The rows are grouped in 4 ways, from coarse to fine. Each group lies inside one group of the grouping before and may be the whole of it. The rows also spread widely along 12 directions, which tell nothing about the answers.
Some rows, each with its group in each grouping after it:
[ 20   0  12 -64 -37  65  25 -11   8  24   4  -1 -50   1 -24  55  19   2
 -39 -18 -28  -3  -2  -5  16]
saz zavef dep Gotek
[-35   0  -1 -11  18 -12  35 -11  -6  -3   7  21  15   0  43  20  10 -14
 -10  -3  22  22 -45  23  66]
Zodiz vek kar visi
[ 13  -4   4 -39  35  20  33 -60  20  35   1  58 -17 -10  14  30  41 -32
 -69  -9  -2  24   3  19  27]
fakom Senan Relu zefu
[ 15  31   0 -13   7  42 -13  -1 -19  29 -13  15 -20  21 -37  58  15  12
 -11   4  -2  16  22   7 -24]
saz zavef das kibo
[ 11   1 -19  36  23  37  -7   3 -33  16 -48  -5  16   6  -5  25 -41   1
  56 -18  -1  26   6 -27 -58]
fulaz natil vube Mag
[ 12  -8 -12 -25 -20 -24  19  -5   7  -5   4  -3  -5  -2 -13  -8  -3 -29
 -33  -9   1 -12  -9   1   2]
fulaz moso rir nop
[-26  23 -52 -20  37 -42 -10  13  32  29  -9  35  50 -18 -13  34 -25 -34
  39 -28  40 -26   6  16   0]
saz nidiz Rapo deg
[  4  -4  28  61  17   2   6  -9  16 -32 -22  14  17 -17  -2  13  -2 -35
 -10 -18   2  67   7  19 -15]
nenuz Lag kez Koto
[ 29 -19   6 -64  -4  -3  76   0  -7   8   1  11 -28  27 -44  -3 -41  -7
 -48   1   4   5  19  10  -6]
fakom Senan mab folid
[-53 -33 -15  12 -37 -18   7   1  39  -8  28  50  -1 -16 -49   0  42 -46
 -62 -27  55  40  -4  14 -15]
nenuz nel maron lok
[ 33 -14   8  45   0  -9   8 -45 -42 -64 -26 -64   1  18   5 -71 -13 -55
 -15 -13 -30   0 -28  -7 -46]
Zodiz vek kis sol
[-46  25 -50 -36  51  28  27   6 -80  35   3 -35  20  59  37  -2 -50  26
  82  30  23 -36 -49 -34 -23]
Zodiz sif Lisu daz
[-21  -3   0  36  39  14 -10 -10  32  14   2  13   7  12  32  11  29 -35
   3  12  20  33 -22  30  14]
Zodiz ronu zol Teno
[-55  33 -14 -18  19  41  10 -23 -12  18  12   0   6 -13  70  39  13  12
  43  -8 -28 -10 -64 -11  49]
fulaz natil papap tunen
[-54   3  18   4 -15  74  19  -6  22   0  36  12 -39  -1 -22  26  36   0
  -2 -19 -19  29 -15   4 -15]
nenuz nel kal zene
[ 27 -23  -8  13  32  13   7   0  36  14 -12 -38  12   5  38 -38   1 -15
  11  19  26   0   5 -12 -48]
saz zavef dep mas
[-25  13  17  -9  18 -59  61   2 -25 -49  -2   5  32 -14  27 -43 -29   3
 -13  -1  28   8 -16  26  38]
Zodiz ronu Nazu Petum
[-20  14  -1  19  48 -14  28  15 -21   1  -1 -10  15  50  34  29 -31 -17
  27  36  18  28 -47  34  48]
Zodiz vek kis ripu
[-11   7 -16 -21   6 -39  20 -12  11 -21  -9  20  38 -30 -15   1 -31 -46
   7 -57  -2 -22 -19  12  23]
Zodiz sif Zira livov
[ 26  -5  -2 -53 -56  11  17  44 -11 -18   0 -55 -13  22 -33  16 -62   6
  14  -4 -37 -29 -23 -26  -1]
nenuz Lag gef guf
[ 20  75  11  27  81 -53  -3 -19 -10 -40 -14   7  39  11 -18 -20 -35 -22
  23   7 -41  -9  15  50 -15]
fakom Senan mab godud
[ -9  -1   9 -43 -30 -22  43  -4 -11 -15  21  17 -13 -12   1 -16  30  19
 -67   5  20   7  -3   8  22]
fulaz moso rir Felo
[ 12  -8 -42 -28  32 -14  38  -7 -69   6 -54 -56  50  12  80 -16 -71  10
  60  10  27 -28 -44 -57  -4]
saz zavef das Ravik
[-17   6   4 -38 -25  26  18  16 -21  11  -5  15  -2 -14  45  61   9  47
  -4   3  -1  26 -41  -8  68]
fulaz natil Teb sati
[ -4 -24  21 -13 -27  10  53   9  10 -43  -7  -4 -13 -16 -27  -6 -41 -14
  -6 -46 -31  17  -6   4  -3]
fakom bebo fekuf Zim
[-48   3 -19  -6   7  43  21 -25 -15   5  13 -17  -7  14  24  22  -6 -30
  30 -12 -19  -2 -58 -17  11]
nenuz nel kal pebu
[-41  15 -36 -17 -62   1 -47  27 -53 -23  30 -36  -5  41 -14   0  33  26
 -11  33   2 -15 -64 -22  -6]
nenuz nel kal pebu
[ -6 -13  -8  -9   1  12  10   7   9  -2   2   2  -4  10 -27 -11 -13  -1
   1  -7  -3   4  -4  -3 -39]
fakom Senan Relu zefu
[-12  61  -2  19  39  25 -40 -12 -41 -14  -4  12  13   5 -33 -29  23  54
  33   3 -24  -7  30  -3 -95]
fakom Senan mab folid
[ 46 -18   7 -39  28  -1  74   4 -53  19 -23 -14   1  41  43   2 -33  28
 -35  56  42  39   7 -10  17]
nenuz nel kal pebu
[-65  53 -30 -40 -10  32  15 -37 -61   2  48 -32 -48  64 -29  -7  26 -28
 -19  17 -20 -53 -52   0 -22]
saz zavef dep mas
[ -7  -8 -17 -21  13  -1   3   5  12  21   5  26   3  14  -5  17   6  -2
 -16  11  18  13 -10   8  -2]
fakom Senan Relu zefu
[ 19 -19 -17  -4  18  38  23 -36 -56  33 -64  42   9   3 -12  70 -29 -28
  11 -51  12  43   6 -17  -5]
Zodiz vek kar visi
[ -8  70  -7  33  38 -11 -34 -30 -30 -32   6 -22  23  12 -16 -33   0 -23
  24   0 -36 -27   0   3 -64]
nenuz Lag kez Koto
[-28  21 -37  59  16  19 -82  17   3   3   2 -29   8  36  -8   2  40 -11
  34  28  17   5 -18   8 -67]
saz nidiz Rapo deg
[ 28  26 -10 -27  52 -56   6 -32 -48  -6 -31  36  56 -17  65 -24  23  41
 -37  30  33  15   3   2  21]
fakom Senan mab folid
[  7 -57   4   5  -3  39  42  -2   9   2 -24 -22  -6  -7  15 -28 -27 -11
  13 -24  21  21  -2 -25 -38]
Zodiz ronu Nazu Petum
[ 69  31  30   4  26  30 -31 -16   9   2 -11 -10 -11   8   1  11  37  14
 -21  17 -40   9  23  22 -13]
Zodiz vek kis ripu
[ 25  59  21 -50  40 -45  60 -14   5 -16   3  22  26 -42   6 -27 -29  18
 -13 -14 -18 -33  36  22  17]
fulaz natil vube Mag
[ 12  24 -28 -53  55 -30  51 -21 -44  12  -2 -17  17  41  19 -39 -49  -2
   8  30   4 -41 -10  -5 -15]
fakom Senan mab folid
[ 33 -19 -37  -4  -8 -98 -10  25 -10 -21 -39   3  65   5   0  17 -52 -49
  -6 -10  39   4 -33  14  47]
Zodiz vek kis sol
[ 11 -12  23 -21 -11  62  17 -11 -21 -11 -33 -14   2 -37  50   1   5  51
  24 -28 -22  13 -12 -33   4]
Zodiz ronu zol Teno
[ 46 -19  -9 -13 -22 -11  -9  17  23 -24  -1 -75   1  28  10 -12 -36 -42
  14   7 -43 -35 -54   0  23]
Zodiz vek kis ripu
[  6  26  -1   5  14  -9  -6 -10 -23 -16 -21   9  17   1 -18  -1 -10 -11
   6 -16  -6   0   6  14 -13]
Zodiz ronu zol Teno

New rows. What belongs after each?
[-66  14  -6  10  -3  18  -4  22   2 -23  26 -15   8   8  10   7   2   4
  43  -9  -6  -2 -61  12  19]
Zodiz sif Zira livov
[-21  16   3   2  37   0  26 -12 -28  -7  -3  25   9  10   2 -14   4  21
  -5  12  16  27   4  12 -24]
fakom Senan mab folid
[ 25 -52   6  22  18  19  28   0  30 -10 -48 -32  29 -28  58  -5 -52 -29
  51 -33  -3  21 -27 -18  11]
Zodiz ronu Nazu Petum
[-44  15 -31 -48 -40  23  22 -19 -69   7 -11  29 -12  -1 -61  34  -5   3
 -16 -50  18 -12  -1 -30 -35]
saz zavef das kibo
[ 75 -17  24  -5  18 -36  39  -9  11 -13 -11 -26   2  20  29 -27 -11 -33
 -71  43  14  31  11  17  12]
nenuz Lag kez Koto
[ -9  -6 -17 -11  -6  -8  29  -6 -18 -19 -15 -39   9   8  16  -6 -36 -31
  15 -13   0 -16 -41 -15   2]
saz zavef das Ravik
[-27 -48 -29  25  -5  -3  12  27  50   5   5  -1  -7  40 -42  32 -46 -81
  19 -14   9  28 -44  23  -2]
fakom Senan mab folid
[-39  33  12 -11  20  -8  30  -2   5  -2  17  45  12 -14  -9  24   5  -3
 -14  -9  16  23   9  21  11]
nenuz Lag gef guf
[-34  12  -8 -17  -2   9  21  13 -84 -13  10  -6 -11  52  -2 -25  11  62
 -17  50  30  22 -21  -8 -33]
fakom Senan mab folid
[ 33 -26  23 -10 -15 -15  51  37   1 -14 -26   8   5 -17 -11   4 -36  28
 -15  -6  24  40  29   2  -4]
fulaz moso rir nop
[-21 -22  -8  -4 -15  13  13  19   0   4  -1   2  12  -1  19  21  -6   4
   3   1  29  33 -25 -18   3]
nenuz Lag kez Koto
[-37   4  12  -4 -41  30   6 -27 -26 -37  -5  21   6 -51  -1   7  27  13
 -15 -54 -14  23 -17 -28 -11]
nenuz Lag kez Koto
[-40 -42 -19 -28 -42  42  13  25 -35  18  -5  10  -8  16  19  51  12  27
  -5  -4  41  39 -57 -22  36]
Zodiz sif Zira livov
[ 36 -23 -13 -47 -24  23   3 -28 -58   4 -18 -20 -19  27  30  -8  25  23
 -56  29  -6   5 -33 -34  -3]
fakom Senan Relu zefu
[ 21 -11 -39 -19  -2  -8  -4  -8 -51  15 -49   3  37 -17  21   4 -25  16
  25 -21  22  -6  -2 -50 -33]
fulaz moso rir nop
[ 13   5  -7 -81  -5 -12  70 -66 -47 -10   7 -23 -17   6  29 -46  -7 -35
 -60  -9 -17 -52 -33 -11  34]
Zodiz ronu Nazu Petum
[-15 -39 -22  31 -15  47 -15   3   7  21 -25   9  -2  -8  -7  35   2 -16
  30 -34  13  37 -12 -27 -42]
fulaz moso rir Felo
[-34  -5   7 -34  -9   2  29  18 -21  -7  18  23  -4   6  17  -3  24  55
 -33  28  29  28 -22   4  17]
fakom Senan Relu zefu
[ 11   7 -13 -11   9 -13  19 -23 -59  -7 -27  22  11  17 -28  20 -15 -27
 -28 -17  15  20  -4   7  -1]
Zodiz sif Lisu daz
[ -9  -4 -14  -9   9  30   0 -41  -4  14  -2  30 -13  -4  -7   1  34 -21
 -30 -25  -5  13   5  -7 -36]
fakom bebo fekuf Zim
[ 12 -19 -13  -5 -21   2 -13  -4 -27 -18 -25 -11  26 -19  14 -22   6  18
   4 -22  11   0 -16 -31 -25]
Zodiz vek kis ripu
[ 38  20 -20 -36  15  -7 -41 -26 -19  16 -47  27  54 -49  51  15  24  30
   7 -23   3 -16   2 -24  18]
Zodiz ronu zol Teno
[  8 -18 -15 -19 -49  16 -10  10 -28 -36 -30 -32  30 -39   1 -15 -27  29
  36 -45 -21 -15 -20 -59 -33]
nenuz nel kal pebu
[  7 -32  -9  34   5 -42   5 -41   9 -54 -43  -9  74 -79  66 -64 -10 -37
   8 -55  15  11 -19 -41 -24]
nenuz Lag kez Koto
[-12  23  30  -4 -31  54 -26  15  40 -21  63 -57 -50  27   9  -3  56  10
 -21  41 -56  -7 -44  13   6]
nenuz Lag kez Koto
[-56   4 -22  15 -48  17 -33  10 -44 -37  17  -9 -15  23 -44 -25  27  15
  -5 -11  -6   4 -28 -16 -64]
fakom bebo fekuf Zim
[ -1  -1  13   5   6 -31  28  -4  42 -21  -1  22  26 -52  14 -29   0  -9
 -17 -31  11  10  13  12   0]
fulaz natil Teb sati
[ 33  13 -12 -45   0 -16  11 -34   2   1  -7  -4   6 -16   1 -22  19 -22
 -46 -11   2 -33  10  -5 -13]
saz zavef dep mas
[ 23  21 -18   9 -33 -37 -60  -4 -12 -37 -12 -11  24   2  -8  30  21 -36
 -29   0 -30   3 -45  10  33]
nenuz nel kal zene
[ -9 -15  22  60  -7  40   9   2 -64 -22 -39  -6 -18  28  22  47   9  11
  -6  18   5  92 -31   3   6]
fulaz moso rir nop
[ 22  13  -2   3  10 -10 -27 -16 -19   2 -13  23  13   5   6  16  42  -2
 -37   6  13  22  -1  18  10]
Zodiz vek kar visi
[ 56 -14   6 -47 -11  56   1  -9  -3  32  -4 -20 -37  30   9  35  25   5
 -40  18 -21   4 -14  -4  20]
Zodiz sif Zira livov
[ 13 -56  -9  45 -28   6 -27  33  17  -4 -31  23  13  -1 -50  13   6 -16
 -17 -27  53  64  17   1 -52]
Zodiz sif Zira livov
[ 23  55  -4 -15  39  17 -17 -21  -6   9 -11  -9  22  -5  11  26 -19  -6
  39  -8 -47 -26   0  -8 -11]
nenuz Lag kez Koto
[ 21 -44 -22 -33 -74  13 -19  49 -11   3   5 -38 -19  37 -21  14   7  19
 -36  34  23  11 -31 -29  -7]
nenuz nel maron lok
[ -6   6 -19  -7  21  -2   1 -25  -5   1  10   0  -4  26  -6 -20  12 -25
 -18  12  -5  -6 -18   7 -26]
fakom Senan mab folid
[  9  -9  -1 -24  14  -5  64 -14 -23  -9  -7 -29   5  14  17 -34 -48 -22
  -5   2   7  -6  -5 -21 -22]
nenuz Lag gef guf
[ 50 -11 -14 -52  22  -3  65  10 -35  19 -28 -36  11  36  12   7 -84  -5
  16  19   5 -10  -1 -23   3]
nenuz nel kal pebu
[ 14  56 -26 -15  46  19 -26 -19  -1  71  12  47 -14  33 -47  41  30  -9
 -20  16   7  -7  47  21 -49]
fulaz natil papap tunen
[ -8  20  -2 -27  -2  12 -10 -25 -34 -15 -24  42  24 -45   1  12  20  41
  -3 -38 -17   6  -1 -19 -12]
fakom Senan Relu zefu
[ 55 -21  37  33  51  43  24 -44  16  16 -61  30  10 -43  52  29  31  -1
 -32 -15  21  80  42   2 -10]
saz zavef das kibo
[ 48  -6   2  52  40  20 -43   1  52  11 -20 -36   1  33  14  13  -3 -60
  24  19 -25  15 -13  29 -10]
Zodiz ronu zol Teno
[  3  19   3 -19  10  12  13   6 -27  -6  -4 -16   9   8  24   9  -7  29
   9  21  -6   6 -17 -10  10]
nenuz nel maron lok
[ -5  23   3 -21   3 -10  35  -6 -17 -13   5  -4  -7   6 -31 -23  -7  -1
 -22  -5  13 -13  18   5 -36]
saz zavef das Ravik
[ 27 -14  13  -4 -17  32  19   0  12   0 -16 -14 -15 -11   4  13 -13  -2
  -5 -18 -22  16  -2  -9  -7]
fulaz natil Teb sati
[  4 -27  14   2 -60  65 -44  39  58 -29   3 -31 -21 -22 -29  28   5  20
  36 -36 -70   6 -36 -13 -12]
fakom Senan mab godud
[ 46   2  -2 -32  -2  28  15 -52 -15   9 -29   9 -17  -7 -36   2  -6 -42
 -28 -48 -32 -18  24  -8 -30]
Zodiz ronu zol Teno
[ 37 -36  20  16 -22  45  -5   3  20  -7 -27 -18  -4 -17  21  26   3  -4
  -8 -12 -13  48  -8 -22  -8]
nenuz Lag kez Koto
[ 57 -49 -36  -3  15  25 -29 -53 -68  16 -54 -40  19  19  95 -49  38  20
 -29  42  22  15 -36 -69 -49]
fakom Senan Relu zefu
[ 26   6  -5  11 -32  -8 -30  20   0 -20  17 -41 -24  33 -45 -36  17  -6
 -28  25 -15 -15   3   4 -59]
fulaz moso rir nop
[ 30  22   3 -38  28  22  17  39 -14   4 -29 -23  20   6  25  36 -71  53
  73   3 -41  -8  -5 -11  13]
fakom bebo fekuf Zim
[ 44 -23 -19 -10 -15 -23 -28  37   5  18 -39  16  42  -8  11  58 -19   6
  -5   6  36  41  -2 -15  20]
nenuz Lag kez Koto
[ 18 -15 -24 -17  -8   3  -7 -32  -6  -7  -4 -27 -10  25   7  -5   2 -47
 -23   1 -32 -13 -50  -6   4]
fakom Senan mab folid
[  8  16  18 -14  12  -8  18  12  14  -4   6  11  -2   4 -15   4  -4   1
 -17   5   4   7  11  32  14]
Zodiz ronu Nazu Petum
[ -2  43  33  -4  38  60   2 -47   5 -12  12 -38 -11 -21  88 -23  64  33
   4  20 -44 -11 -26  -1   8]
saz zavef dep Gotek
[  4  15 -69 -52 -37 -26 -70  33 -27  24  23 -20  -4  72 -50  18   5  -5
 -15  43   0 -51 -46  -9 -19]
fakom Senan Relu zefu
[ 40  -4  11  -1  55 -17  74 -20 -36 -11 -31 -43  22  27  60 -23 -70 -29
   8  28   5  18 -14  -9   8]
nenuz Lag kez Koto
[ 70 -36 -12 -25  22  34  16 -41 -25  27 -21 -46 -30  56  38 -22   3 -24
 -45  47 -14   3 -21 -23 -27]
fakom Senan Relu zefu
[ -5  33  32 -50 -56   3  34  28  -8 -24  20  33 -38  -9 -87  49  -4  26
 -43 -29 -33   8  21  31  23]
fulaz moso rir Felo
[-64 -13 -12 -51 -48  15  57  27 -16  11  23  41 -25  18 -54  74 -23 -13
 -23 -23  25  28 -32   6  47]
nenuz nel maron lok
[-32  26 -13 -59  -3   5  53   7 -46  12  18  13 -11  30 -29  26 -29  11
  -8   7  12  -9 -11  -3  12]
nenuz nel maron lok
[  4  14  -2 -59   5  14  10  27  27  16  35  -9 -11  14  -3 -18   7  49
   1  29 -11 -30   0   2 -12]
fakom Senan mab folid
[ 33 -28  11  72  18   4 -20 -12  -8 -48 -34 -54  21   9  37 -41   2 -33
   7   9  -7  39 -32   1 -29]
Zodiz sif Lisu daz
[-13  68 -23 -37  33 -15   3  -9 -21   0 -13  15  28 -17 -22  27 -28   0
  38 -31 -17 -44  13  12  -5]
saz nidiz Rapo deg
[  6 -11  14   3  31  38  31 -49  31 -10   7 -10 -20 -10   4 -46   9 -34
 -12 -21 -37  -5   0  -1 -49]
fakom Senan Relu zefu
[ -1  18 -24 -53  15 -73  69 -29 -54 -19 -17  22  40  -8  -5 -17 -52 -33
 -31 -18  27 -19  -3  -5  23]
nenuz nel maron lok
[ 62 -12 -13  -6  -9   6 -27  14   3   7 -23 -11 -11  36 -55  12 -18 -14
 -17   8 -18   8  16   2 -48]
fakom Senan mab folid
[ 10  -9 -19 -24 -41   7 -40   3  13  -5  -7 -19   3  -6  12  35  11 -24
  -2 -17 -28 -19 -57  -5  47]
Zodiz ronu Nazu Petum
[-16  32 -10 -20   2  -8  -5  -3 -48   2   0  37  18  -1  -4  17  33  39
 -29  14  30  22   6  -4  -6]
nenuz nel kal zene
[-79  36 -27 -37 -22 -22  10 -30 -41 -25  24  32  24 -49   9 -31  36  27
  -2 -43  10 -37 -28 -23  -6]
fulaz moso rir Felo
[ 23  85  -4 -19  47 -15   1  -5 -66 -11  12 -34   4  58 -28 -29 -23  21
  10  51 -28 -40  18  11 -47]
nenuz nel kal pebu
[  2   7 -13  -5   6   4 -11  -9   4   9 -11  14   6   3 -19  27  -6 -32
   3 -21  -4  -2  -8  12   3]
Zodiz ronu Nazu Petum
[ 16  37  -3 -51  28   0   8 -11   0   7  27 -26  -2  24  28  -1  10  -3
  -9  29 -27 -39 -34  19  41]
Zodiz sif Lisu daz
